All groups share one centre, and each spreads out both ways along 11 directions, with some noise.
In the rows, zero is written as 128.
Some rows, each with its group after it:
[ 74  67 160 138 210 102 144 111  43 199 113 109 166 126 123  58 142 108] -> R
[141 129 180 128  97 129 129 163 125  88 131 150  99 182  97  97 144  80] -> L
[165 154 130 157  60 122  98 167 161 127  49 127 108 148 193 169 144 112] -> L
[117  62 167 102 222 101 104  97 131 161 137  91 137 168 163 133 144 128] -> Q
[124 162  47 133 161 102  95 138  79 141  95 110  93 149 164 116 163 160] -> P
[ 86 125 181 102 147 108 137 130 155 125 108 120 113 148 163  97 126 153] -> Z
[137 161  77 146  87 114  80 126 157 121 138 118 107 128 163  75 133 130] -> M
[139 124 143 148  82 108 133 136 100 158 138 131 202 110 123  70 106  92] -> Q
[155 176 118 196 113 146  98 104 148 200 104 127 136 118 153 122 140 139] -> M
[136 133 139 158 100 133 170 145 105  69  81 175 129 128 116 135 112 135] -> Z
[132 102  94 177 174 109 136  98 103 186 168 141 111 193 155 136 120 154] -> P
[135 151 137 151 118 136 135 123 137 131  80 138 131 118 143 134 130 142] -> L
[158 166 158  52 108 125  75 107 186 112 117 151 181  67 158 160 186 103] -> P
[ 89 181 139  87 139 103  93 130 116 116  95 125 138 101 126  83 120 149] -> R
[ 89  73 144  90 216 163 129  96 129 148 172 118 162  79 169 110 184 147] -> Z
[171 150 117 168 122 137 153  21 238 189 157 132  81 115  69 159 136 119] -> P
[157 141 134 129 137 111 121 123 124 103  99 114 160 125 113  88 136 115] -> M
[149 165  81 155 132 123  91  95 162 172 145  97 126 123 139  90 146 130] -> P
[137 149 139 151 127 142 104 112 161 126  89 130 162  91 164 115 132 146] -> M
[154 137 105 125 127 127 138 168  77 108 123 146 145 143 145 141 157 135] -> Z
[133 128 153 163  98 129 133 123 143 124  95 149 136 119 135 141 108 120] -> P
[123 196  96 136 125  76  85 141  60 144  68 112 187 114 131  70  81 158] -> Q
[134 153 113 176 129 160 156 105 201 129 159 126 105 153 165  64 160 182] -> M
[115 167 153 101 200 138  92 126  96 109 105 160 109 145 127 116 181 159] -> L
[132 113 128 160  87 100 125 133 141 154 126 143 150 148 191 136  87 147] -> Z
[144 128 137 140 118 124 111  92 165 145 171 166 176 114 175  69 165 137] -> Q
[137 109  87 143 115 137  75 106 129 112 127 121 143  67 116 167  72 102] -> L
[124 178 228 158 114 117 119  83 214 156  16 105  64 135  96 119 137  91] -> Z
[134 129 170 168  91 144 110 160 122 118 103 154 137 148 160 147 104 123] -> P
[ 88 159 146 136 137  90 155 116  89 131  48 125 129 115 100  38 128 133] -> R
[122  89 137 133 171 105 158  82 148 102 110 113 145 131 136  59 130 143] -> M
[108 149 138 112 106 116 149 113 171 111  92 143 146  91 173 116 117 166] -> R
[132 165 157 155  39 134 123 167 165  82  91 129 139 116 143 113  71 137] -> L
[147 120 126 165 160 149 168  94 168 130 120 130 149 129 176  96 163 177] -> M
[175  80  82 188 133 132 160 122 108 150 130 151 150 149 182 155 153 137] -> Z
[182 158 153 124  62 150 130 183 173 114 124 114 141 169 169 169 148 132] -> R
[125 109 125 135 119 118 138 116 149 119 101 116 146 104 156 145  87 142] -> R
[173 148 105 144  98  90  68 112 145 121 128  96 106 152  90  47 159  46] -> M
[116 116 143 171 167 136 127 119 114 121 114 129 101 144 114 132  88 149] -> R
[154 130 141 160 131 134 147 114 149 166 113 125 140 142 143 148 132 141] -> Z
[131 166 152 120 135 135 116 107 159 164 124  99 143 115 115 113 132 143] -> Z
[117 105 126 122 177 139 154  95 148 134 178 110 144 131 123  80 148 148] -> L
[168 181 122 148 123 114  53 126 100 148  90 147 139 130 116 165 120 106] -> Q
[139  96  94 139 128  66  78 133  63 189 134  92 130 163 108 100 121  47] -> R
[113 132 153 114 112 108 120 113 182 135 127 136 102 150 150 132 112 140] -> L
[146 166 186 108 155 145  75 120 157 114 116 130 141 135  98 146 125 132] -> Q
[136 121 158 101 165 166  88 107 151 116 126 140 130  92 121 207 132 119] -> Q
[167 161 150 131  87 148 124 146 166 133 126 130 161 125 152 145 159 120] -> R
[116 167  90 120 102 120  69 117 167  92  97 121 104  90 146 158  83 145] -> L
[148 126 163 160  98 123 136 132 143 162 157 134 177 162 130 114  98 130] -> Z
[195  13 121 148 117 135 128 118 143  92 145 122 114 149 149 156 192  10] -> M
[102 108 155 125 122 117 143 150  92 112  57 155 152  98 164 164  99 139] -> Q
[ 91 110 173  96 122 117 154 143 125 104 102 146 106 135 131  90 154 111] -> Z
[130 105 105 147 122 106 136 101 141 158 111  86 151 102 150  62 136 107] -> P
[137 133  96  86 111 117  60 173  92 139 101 124  93 119 179 203 169  80] -> P
[141 100 107 121 124 134  80 129 152 117 152 122 149 108 182 136 139 109] -> M
[167 169 124 103 139 115 123  97 186 146 134 109 147 130 128 103 186 147] -> R
[131  63 161 135 111  92 138 112 136 126 170 119 112 176  99  80 115  53] -> M
[133 135 125 136 143 121 124 113 144 143 123 120 121 142 135  93 152 122] -> M
[160 118 152 163 124 133 153 126 132 138  99 139 127 151 132 127 153 113] -> Z
[194 100 117 148 154 112 145 102 154 180 139  78 128 181 120 128 190  88] -> R
[151 116  96 166 178 109 179  83 110 160  96 117 171 126 139  97 154 170] -> M
[119  99 127  90 165 142 133 128 127 151 153 108 139 113 164 122 187 125] -> Q
[142 117  99 151 113  95 109 102 103 123  68 170 135 102 170 127 150  99] -> Q
[141 114 116 158 126 110  86 101 144 157 127 146 121 133 159 161 109 108] -> Q
[134 141  59 124 145 136 123 103 126 154 132  80 165  60 131 126 136 149] -> L
[134 115  68 186  57 138 163  93 145 165 125 152 156  55 165 126 121 117] -> Z
[159 171 154 106 128 136 138  84 178 108  94 162 175  81 115 115 170 146] -> P
[148 114 117 156 139 136 131 106 138 175 135 110 102 142 123 137 152 109] -> P
[136 141 129 135 111  97 135 104 176 171  98 127 105 138 171 154 132 140] -> L
[160 122 141 148 171 181 117 140  95 133 130 109 190 105 119 119 174 123] -> L
[119 191 178 110 113 125 124 134 160 107  95 143 134 125 111 102 130 146] -> R
[153 131 145 110 126 117 137 112 149 127 108 170 141 126 163 152 176 128] -> P
[137 173 104 175 102  85 112 116 122 153 101 132 152 150 158  53  99 162] -> Q
[143 118 134 109 123 119  80  94 168 111 126 145 104 115 142 144 154  88] -> Q
[144 119  56 107 114 117 101 136 127 157  85  95 112  95 179 193 163  98] -> L
[135 110 123 157 108 102 113 114 104 152 107 147 118 128 131 133 127  88] -> R
[118 138 101 116 166 125 115 119  96 149 114 104 128 101 105 134 139 127] -> P

New rows, each followed by its group:
[113 103 120 157 176 113  95 114  76 155 140 133  83 178 111 124 120 106] -> R
[131 119 142 132 133 150 125 165 119 103 118 122 151 134 166 101 152 139] -> L
[154 105 123 163 185 148 102  73 130 135 144 133 129 123 104 131 143 113] -> L
[128 166 151 144 149  97 106 133 117 159 115  79 163 165 106  77  79 156] -> Q
[ 87 125 139 111  85 108  90 156 121 126 107 100 140  93 154 104  82 108] -> P
[185  75  66 179 158 138 125 130 112 182 145  80 121 174 164 175 165 102] -> R
[147 122 205 153 211 109 111 102 102 169 111  98 208 160 104  99  85 148] -> Q
[135 122 149 152 116 178 152 128 146 128  97 143 185  60 162 165 122 154] -> R
[ 91 119 104 129 236 112  73  84  74  66 148 176  80 145 111  64 145 143] -> L
[139 130  94 152 149 124 125 115 123 164 120 145 130 143 198 135 168 162] -> Q
[143 153 201 149 182 147  90 110 125 143 151 156 174 160 111  88 133 152] -> L
[117  96 154 162 158 118 130 100 105 152 123 133 134 132 109 116 101 111] -> R
[104 139  64 116 114 123 108  94 162  93 117 152 109  58 170 115 135 153] -> Q
[101 125  87 152 127 151 161 144 134 172 161 126 136 140 206 132 128 207] -> Q
[151  84  93 141 158 108 157  88 167 130  97  98  98 144 147 163 139 133] -> R
[144 196 136 122 138 108 110  90 149 117 131 156 192 113 120  69 115 182] -> P
[177 167 141 200 113 128 123  91 165 153  87 122 135 134 101 129 105 136] -> Z
[138 188 102 163 133 164 117 163 109 207 188  71 162 159 102 124 101 183] -> Q
[164 143 151 147  77 116  92 161 108 110  82 168 168 143 169 127 134 101] -> P
[146 120 165 146 168  86 121  98 110 145  83 107 178 141 115  59 134 118] -> Q
[168 130  77 136  98 110 144 156 150 108  69  57 128 125 142 168  97 133] -> R
[120 119 136  90 138 121 125  99 177 148 145 154 105 124 167 181 150 137] -> P
[181 153 133 181  76 125  99  90 162 134 114 206 143 122 164 127 156 100] -> Q
[139 129 201 135 196 140 158 139  95 153  81 107 178 162 129 119 149 166] -> Q
[144 176 155 143 101 120  89 124 130 143 129 182 116 144 114 110 155  92] -> R
[146 154 125 169  53 129 166 144 159 135 109 144  93 156 134 112 145 111] -> Q
[151 126 142  99 170 122 158 132  93 103  99 124 155 132  92 126 168 129] -> M
[155  98 150 103 117  99  96 135 103  91 101 121 187  99 110 136 103  75] -> M
[121 156  82 121 122 122  84  95 144 141 130 147 166  56 174 119 127 153] -> R
[112 103 170  95 152 134 118 137 124 130 150 123 135 139 116 137 138 108] -> M
[126 193 122 121 125 103 118 134 118 132 106 116  90 147  80  78 157 120] -> M
[124 163 171 133 101  64 138 150  94 165  94 168 101 215 142  71 173 111] -> L
[134 169  86 159  99 141 104 106 159 137 140 157 137  92 160 120 111 170] -> Q
[140 156  67 162 118 119  69  79 155 188 128 108 173  67 152 164  62 157] -> Z
[122 110 130 138 143 130 139 128 106 123  66 155 125 121 182 184 143 150] -> Q
[126  99 178 147  95 139 134 120 179 187 155 134 164 123 179 154 105 120] -> Z
[133 191  51 139 137 113  56 120 145 153 102  86 166  82 195 108 109 187] -> L
[147 161 137 143 165 151  62  77 159 104  87 177 123  89 144 198 109 160] -> Q
[128 178 130 118 148 112 110  97 159 152  92 132 104 131 155 136 149 167] -> L
[109 114 146 108 116 118  92  94 198 115 182 149 141 108 171  91 108 133] -> Q
[109  85 165 131 163 134 144 121 136 136 139 137 136 145 183  94 161 142] -> Z
[151 109 118 146 169 168 147 122 120 133 139 139 169 120 162 160 155 174] -> Z
[167 119  92 118 119 144 112 152 172 134 157  92 154 144 209 173 137 161] -> R
[143 225 122  80 156 147  58 142 130 154 102  91 129  98 111 109 217 120] -> Z
[134 142 106 165 123 137 115  76 157 125 123 155 161  74 140 107 104 147] -> Q
[137 149 117 191  95 111 154 156  87 192 116 107 168 165 140  88  97 152] -> Q
[ 85  92 212  80 138 126  88 132 141 152 148 129 150 109 138 151 107  91] -> Z
[137 167 150 122 108 100  98 162 106 176 107 127 156 160 167 114 149 119] -> L
[157 152 112 150  77 127  87 131 182  98 163 119 106 153 123  60 134  95] -> M
[154 150  93 143 138 123 120 128 107 141 145 122 163 129 119 107 133 150] -> Z
[115 147 160  94 115 118 126 120 179 136 146 140 171 117 185  93 128 169] -> R
[168 158 124 122 145 146  84 125 154 193  99  95 169 102 179 193 159 147] -> L
[132 157 160 119  74  87 110 155 131 193  81 139 136 147 182 165 131 118] -> L
[194 181  76 213  64 138  75 116 139 151 150 171 111 157 132 115 144 109] -> R
[160 183 114 106  98 113  89 142 160 132 117 116 130 142 151 127 166 128] -> R
[150 140 111 135 137 125  94 130 135 172 122 115 143 126 179 156 146 143] -> Z
[144 102 116 120  77 106 136 117 137 139 153 115 136 115 108  56 174  46] -> Q
[117 196 186  92 135 147  89 146 176 160 112 101 142 127 136 137 148 151] -> Z
[125 165 133 124  87 113 123 142 136 117  78 120 146 100 134 105 110 139] -> R
[ 91  57 153 154  88 141  93 137 162 152 144  81 165  78 183 105  61  88] -> P
[124 174 117  72 128 105  73 111 168 112 131 144 136  91 150 147 123 142] -> R
[148 156 121 177 129 144  96 133 123 125 134 108 140 144  91 118  68 144] -> R
[124 109 157 123 135 108 135 162  56 152  77 133 190 124 144 120 132 114] -> Q
[119 125 117 134 136 132 140  96 136 164 161 120 156  89 121  76 152 121] -> Z
[143 105  81 164  49 114 163 116 142 160 168 161 151 113 181  60 177  96] -> Q
[164 117 125 142 137  94 163 106  90 108 125 123 172 137  59  90 105 115] -> M
[135 173 144 160 101 149  99 158 124 134 124 138 164 127 142 104 115 146] -> R
[127 132 104 137 154  94 132 140  19 107  62 153 158 117 113 121 122 130] -> P
[143 122 158 120 152 131 150 106 126 170 123  95 150 120  68 110 160  88] -> P
[140 169 156 132 120 169 132 157 112 135 112 135 152 111 112 160 147 137] -> Q
[ 87 170 213  86 139 103 136 119 141 113  93 135 149 112  99  70 115 144] -> R
[127 112 140 169 114 122 134 121 121 127  94 119 139 116 108 124  68 124] -> R
[141 121 150 154 124 128 168 101 156 161  90 123 114 129 122 132 144 115] -> Z
[113  69 160 109 133 110 182 161  71 137  76 117 154 123 159 115 182  91] -> Q
[121 110 114 149  97 102 144 140 132 142 129 135 122 160 182 111 129 139] -> M
[120 129 137 145 113 150 179 122 157 114 118 113 155 101 131 103 111 158] -> L
[139 133 119 111 154 120 116 132 119 128 154 109 127 153 112 104 168 117] -> M
[159 109 166 186  99 141 132 124 139 126 124 146 153 131 114 120 104  96] -> L
[113 140 155 115 150  98 181 135 105 140 111 124  84 197  88  83 174 124] -> M
[152 199  75 162 100 123  41 121 104 165 150 139 169  99 120  77 121 121] -> R
[109 157 114  97 111 101  97 143 117 152 107 118 140 117 166 135 121 140] -> L
[134 135  88 107  69  85  78 127 107 100  74 165 106  90 157 138 159  59] -> Q
[164 190  68 175  97 116  50 154 110 157 165 141 108 184 153  83 139 132] -> R
[160 163 116 100  85  76 116  92 149 136 104 175 122 116 124 146 154  99] -> P
[136 193 133 126  92 147  95 143 133 116 103 135 154  88 108 157 103 139] -> Z
[154 109 128 149 171 110  78 105 128 184 142 105 147 171 170 106 153 121] -> Z
[116 114 116 153 147 111 160 117 139 185 165 104 161 178 199  55 143 179] -> Q
[152 116 145 164 146 107 120 112 120 185 142 102 159 158 127 106 108 124] -> Q
[198 146 110 186  84 123 135 135 135 178  81 133 125 162 147 189 141 108] -> Z
[177 106 137 196 108 135 113 112 146 176 103 142 140 150 174 127 163  88] -> Z
[129 193 101 124 134 116 103 161  70 139  88  84 122 142  92  79 149 128] -> P
[149 185 156 147 130  79 150 153  48 116  84 159 194 181  95  29 129 154] -> P
[171 126 186 125 106 164 185 117 201 105  84 135 150 110 145 187 152 139] -> R
[125 100 187 101 191 186 142  85 194  85 113 144 111  92 127 175 169 135] -> Q
[183 118  50 164 153 133 121  76 135 177 106 113  92 122 148 149 214 102] -> P
[148 101 117 112 166  98 158 117  89  99  93 123 171 116 112 121 128 132] -> M
[138 137 158 143 113 105 146 118 128 124  97 111 203 112 134  16 137 124] -> P
[129 137 122 130 111 173 113 137 146 146 164 171 141 103 187 173 150 152] -> Q
